All groups share one centre, and each spreads out both ways along 13 directions, with some noise.
In the rows, zero is written as 128.
Some rows, each with its group after it:
[120 177 144 112 121 189 176 135 135 109 173  79 148 149 107 118] | j_751
[104 136 120  77 131 117 137 133 181 132 149  97 114 137 114 125] | j_772
[186 108 154 129 165 141 125 103 154 116 167 114 135 158 100 112] | j_135
[180 190 149  51 160 115 167 145 185  60 132 143 150 104 162 170] | j_887
[139 155  69  70 139 141 112 143  93 141 147 123 105 143  96 163] | j_772
[ 99 123 125 103 143 127 127 101 153 136  59  85 101  78 103 183] | j_772
[141 128 159 121 155 127 132 124 114 137 175 155 101 154  83  98] | j_135
[122 131 129 101 155 138 114  92 133 111  78 135 111  77 166  84] | j_751
[145 169 112  57 182 163 173 146 122 134 131 143 117  62 170 146] | j_772
[151 114 113 156 130 114 104 124 180 131 102  94  98 118 173 185] | j_343
[150 113 156 116 145 131 150 121 121 135 144 111 136 169 123 114] | j_135
[129  92 138 119 117 182 159 123 114 128 132  72 126 123 164 103] | j_887
[161 172 141  92 134 139 119  91 108 137 128 152 144 118 134 123] | j_751
[110 138 119 149 109 122 108 104 101 154  81 112  71 170 129 167] | j_772
[104 165 102  84 144 191 167 131 130 123 120  77  90 127 122 128] | j_751
[118 129 122 105 117 141 139 124 142 115 157 119 105 148 105 155] | j_135
[153 101 139 140 109 141 148 168  87 120 134 102  83 161 154 144] | j_135
[137 131 125 164  68 120 161 134 184  83  79 137 165 186  88 111] | j_343
[137 103 148 141 162 110 143 148 144 159 129 123 113  91  56 164] | j_772
[140 119 176 119 117  74 135 138 109 174 119 136  98 177  80 134] | j_343
[140 153 150 139 138 144 135 145 100 152 144 118 130  98 167 112] | j_772
[111 140 101  85 194 137 101 113 145 109 120  94  87 129 123  89] | j_343
[161 109 154 121 114 110 100  91 122 150  93 160  67 110 151 109] | j_751
[152  77 153 117 119  75  86 113 105 151 152 120 121 208 128 108] | j_343
[196 145  96  94  85 140  95 158 164  92 148 112  76 119  98 138] | j_772
[129 158 110 108 148 143 147 134 139 104 145 154 148 139  67 107] | j_751
[127 105 150 128 109 166 142 111  96 128 133 110 118 125 112 118] | j_751
[130  78  87 103 171 126 117 150 103 124 127 122 150 101 155  98] | j_887
[ 80 160  95 132 122 178 111  79  93  94 133  95 179 186  73 109] | j_135
[137 100 108 116 102 151 137 113 165  73 177 114 159 198 106 133] | j_887
[159 109 106  82 104 112 118 114 143 144  72 161  79 121 119 104] | j_887
[147 153  66 165  84 154  81  97 123 197 153 161 109 137 177 120] | j_343
[170 108  63 172 166 154 115 151  98 164  85 140 113  91 141 128] | j_772
[155 148 121 165 142 175 132 142 129  98 178 110 112 125 103 181] | j_887
[140 135 141 144 167 127 128 141 141 142 113 125 100  97 117  90] | j_135
[118 112 167 113 111 134 136 121 135 162 150 112  78 132 138  64] | j_887
[165 131 131  79 120 160 108 143 138 128 109  40 112  45 192  77] | j_135
[138  92 156  95 125 112 178 124 131 132 106 117 105 162 136 213] | j_751
[137 174 116  94 138 122 123 118 145 116 120 156 112 104 113 188] | j_887
[139 111 126  57 109 133 169 143 153  79  90  91 103 164 165 108] | j_343
[133 181 108  95 130 139 125 148 124 136 180 135 122 138 113 120] | j_772
[146 163 101 104 118 127 118 101 156 128  67 133 166  93 179 114] | j_135
[126 123 145 147 123 130 183 130 164 112 132 152 122 181 115 125] | j_772
[124 142  77 101 138 152 121 122 107 147 109 114 104 119 134 165] | j_772
[ 81 142  95 132 144 146 167 122 155 142 135 126 180 151 131 120] | j_772
[120 164 103  85 127 154 107  97 110 119  87  94 126 141 131  95] | j_135
[150 147 162 116  90 130  80 116 120 105 153 112 105 112 109  94] | j_772
[149 122 159 157  87 128 122 149 144 131 166 137  78 128 109  95] | j_751
[115 149 140 140 108 105 111 108 159 126 130 146 110 170  48 109] | j_135
[179  93 132  78 168 148 130 135 150 117 104  63  86  85 116 121] | j_135
[148 114 140 161 150 108 101 102 142 116  87 108 135 162 113 129] | j_887
[141 129 183 132 130 111 174 131 160 106 116 160  80 149  80 165] | j_751
[104 139 148 124 134 122 146 128 105 192 165 157  82 159  51 119] | j_751
[120 122  88  86  78 136 149 135 131 115 132 120 120 197 130 128] | j_887
[150  64 164 103 105 131 169 143 158 112 195 100 117 190 148 103] | j_135
[177 140 146  81 104  86 138 145 131  98 111 182  79 187 104 126] | j_343
[205 171  82 176 150 139  69 126 118 100  96 170 115 113 109 144] | j_343
[116  95 110 105 138 121 144  99 198 136 181 186 116 124 110 149] | j_343
[ 80 117 105 117 143 114  98  83 150 139 142 152 106 138  77 145] | j_887
[146 124 123 134 150  97 124 143 143 115  81 158 110  94 101 169] | j_751
[195 154 133 154 131 119  77 142 102 141 121 131 107 123 110  96] | j_343
[159 119 173 171 122 137 111 155 142 106 132  85 125  57 182 100] | j_751
[114  80  78 149 127 165 141 102 161 113  77  79 171 123 158 141] | j_343
[ 69 186 122 161  65 134 154 147 140 162 136 159 109 138  88 136] | j_887
[ 94 101 159 156 159 128 143 121 152 123  87  91 157  54 120 155] | j_343
[184 149 141  82 116 116 153 141 185 117  76 104 103 144 159 101] | j_135
[218 142 141 149 147 128 110 136 116 123  95 114 144 121 154 122] | j_751
[143 176 143 192 118 129 125 168 150 123 126 122 104 136  85 100] | j_751
[182 150 148 154 159 113 143 139 135 161 102  75 155 203 153 108] | j_751
[ 86 157 106 145 203 163 119 128 185  75 136  98 103  88 155  90] | j_343
[153 185  79  62 116 156  94 106 124  90 110 152  84  96  76 171] | j_772
[104 116 143 162 183 162 163 138 113 117 131 137 151  76 113 120] | j_343
[163 106 143 142 120 115 135 161 108 133  89 137 129  95 147 103] | j_135
[133 104  85  99 104 137  74  93 157 119 149 130  97 124 136 108] | j_887
[130 157 166  96 112  62 204 215 149 162 112 174 100 147 154 111] | j_887
[181 155 131 166  20 117  98 114 137 109 121 186 193 155  84  87] | j_343
[127 160 126 181  92 174 147 161  91 137 159 144 145  94  84 123] | j_887
[140 139 117 122 140 152 145 130 121 125 126 102  79 162 114 173] | j_887
[176 139  74 177  79 130  62 113 181 157  90 140  63  77 150 169] | j_772
[ 94 112 144 124 171 131 175 142 144 163 117  93 145 111 176  85] | j_135

New rows. What belongs after each?
[201 128  48 111 125 176  79 121 148 121  95  41 122 133 155 110] | j_343
[134  90  81 128 133 147 107 136 117 151 138 108  78 137 114 126] | j_772
[161  75  95 170 160 137 139 139 183 108  95 105  89 135 160 176] | j_135
[130 122 109 107 101  78 116 165 165 149 167 143 109 146 148 148] | j_751
[141 163 154 100 117 103 155 105 139 150 113 147 104 191 133 167] | j_751
[178 140 158 140 132 141 171 156 105  87 136 140 139 169 102 149] | j_751
[111 124 121  81 144 143 131 123  68 118 132 103 107 169 189 117] | j_343
[140 135 129 161 132 130 144 179 123  75 113 108 157 128 157 125] | j_751
[155 111 137 127  73 116 140 121 133 176 125 175 135 123  98 111] | j_343
[161 116 134 113 127 103 126 157 179 144 190 126 128 143 123 103] | j_751
[104 193  85 122 104 171  90 102 113 118 134 117 130 115 123 118] | j_772
[166 130 135 159 150 116  83 130 157 157 124 120 133  62  95 100] | j_751
[ 96 106 141 112 126 120 163 149 136 128 164 167  65 175  94  78] | j_751
[113  87 102 157 136 113 118  77 210 128 103 113 174 144 111 155] | j_135
[186 116 123 121 156 128 115 141 144  97 129 110  98 157 133 123] | j_887
[199  98 121 103  75 132 146 161  90 199  53  81  82 157 154  67] | j_343
[120 159 123 177 113 143 108 132  82 140 128 119 115 145 123 161] | j_135
[148 109 117 158 133 169 166 101 207  93 111 190 131  75 128 108] | j_772
[ 80 123 115 135 171 165 148 102 101 143 180 157 151 111 129 149] | j_343
[127 121 168 152 154 104 147 141 136 151 102 127 121 112 126 107] | j_887
[216 188 143 110 121 115 128 124 119 133  71 152 126 135 166 134] | j_135
[138 145 141 131 167  75 133 189 157 121 168 154 132 126 153 136] | j_887
[141 206 137 154 134 126  99 163  44 143 161 185 115 158 174   8] | j_751
[159 111  65 146 119 149 131 106 170 139 108 154 134 153  98 136] | j_343
[160  94 180 145  75 156 144 109 132 153 176 132  63 152  59 113] | j_751
[153 129 148  40 118 150 115 138 119 123 138  72  86  84 129  66] | j_135
[103 122 119 131 179 137 168 143 159 123  90  78 104 169  82 110] | j_343
[113 182 168 150 109 118  96  79  97 166  91 127 129 103 111 160] | j_887
[133 123 160 119  87 133 145 111 197  93 138 139  81 125  99 131] | j_751
[104 127 114 141 159 133 163 134 164 137 141 154  97 161  73 110] | j_772
[149 135 132 112  85 170 154 127 189  58 154  94 144 143 139 111] | j_751
[139 181 109 144 121 148 120  95 165 108 143 126 106 211 150 128] | j_135
[157  97 131 159 162 132  98 114 128 144 119  97  99 132 141 113] | j_135
[ 75 135 111  80  56 130 109  97 123 114 169 140 147 148  81 129] | j_135
[135 148 139  43 120 145 128 113 106 141 149 129  94 118 129  82] | j_887
[112 136 117 188 196 140 140 145 174 138  83 105 124  83 145  73] | j_135
[141  91 140 114 121 110 132 113 105 166 112 128 132 129 115 174] | j_343
[117 107 166 130 103 120 108 104 141 181 108 100  84  88 191  83] | j_887
[112 123 120 106 158 150 137 150 160 106 132 122  99  75 112  50] | j_135
[160 152 120 185 144 162 192 227 116 120 112 100  79 180  91  65] | j_887
[138 144 112 137 104 141 119 141 141 138 145 108 134 125  94 135] | j_751
[165 140 119 116 177 167 159 161  87 145 137 121  87 114 127 144] | j_343
[118 124 130 173 127 145 127 109 131 136  89 128 115 114 128 126] | j_772
[144 169  67  94 133  98  92 100 140 216  72 136  65 169 112 144] | j_751
[106 133  84 103 111 121 148 149 145 133 132 174 107 146  88 129] | j_887
[134 182 195 107 149 101 160 149 102 130 138 135 155 149 139  97] | j_772
[220  87 168 142 109 162  96  50  97 140  92 124 132 128 124  76] | j_751
[185 169 123  62  63 164 125 123  67  94  80  68 163 146 161 135] | j_135
[114 181 177 139 123 154 175 115 107  83  73 133  99 128 129 171] | j_751
[121 140 154 194 117 125 140 135  92 182  83 140 133  88 127 153] | j_343
[199 175 121 150 128 154  80 111 151  97 170 171 111 108 149  95] | j_135
[168  93 141 111 118 204 133  93 110 136 116  67  84  71 178 127] | j_887
[128 144 105 131  94 113 164 163 124 148  58 134  95 171 119 129] | j_887
[191 135 159 120 163 111 112 127 150 108 105 111 106 133 146 114] | j_887
[171 135  70 108 127 175 124 133 123 164  75  56 108 116 142 125] | j_343
[148 115 163 194 122 118 138 164 115 172 108  96  59 162 113 123] | j_751
[152 107 107 205 120 148 147 127 143 178  93 162 143  93  96 126] | j_343
[142 136 125 112  76 131 109 117 178 104 146 109 121 147 133 105] | j_135
[ 92 104  69  83 141 120 124 136 156 111 121 159 106 120 115  88] | j_751
[163  59 130 120 139 127 119 100 108 105 133 126 196 124  99 177] | j_343
[119 112  90 123 145 144 169 154 144  84  88 136 103 125  73 172] | j_135
[ 89 121  63 140 151 150 131 118 172 165 127 116 145  94 117 142] | j_772
[227 128 149  98 162 138 143 153 117 113  97 128 101  95 131 120] | j_135
[129  61 155 103 167 117 134 122 105 131  94 101 111 112  84 123] | j_772
[124 170 135 156 128 133 135 167  94  91 131 154 145 129 132  99] | j_751
[139 114 136 120  53 139 130 103 145 121 127 110 209 115 103 142] | j_343
[136 126  87 112 164 157 127 152 162 146 112  95  52  66 113 136] | j_772
[155 125 173 111 121 153 140  70 118  99  90 165  87 112 117 115] | j_751
[131 109 142 149 129 128 151 168 185 119 141  60 136 114 126 150] | j_751
[138 132 116 151 131 143 133 153  98 114 113  96 185 104 171 153] | j_887
[103 151 164 129 138 121 149 146 158 134 159 110  96 117 134 141] | j_343
[105  95 125 155 133 118 128 105 182 165 145 127 147 142  75 109] | j_343
[133 115 109  97 148  85 146 177 114 159 160 162 113 162 112 159] | j_751
[138 108 119 134 155 133 125 136 173 147 107  93 114  53 157 153] | j_135
[119 178 113 176 160 175 176 183 100 146 162 122 140 144 100 110] | j_772
[134 119 113 178 127 104  70 101 166  92  95  85 167 181  90  98] | j_343
[177 156 140  96 184 148 170 138  71 142 107 130 113 140 171 147] | j_135
[137 105 101 121 138 150 142 131 137  59  80 113 136 158 165  83] | j_343
[138 149 100  92 101 165 110 105 108 210  90  65 139  66 101 121] | j_343
[114 177 111 172 160 130 124  93 133 126 117 171 138 180  91 128] | j_135
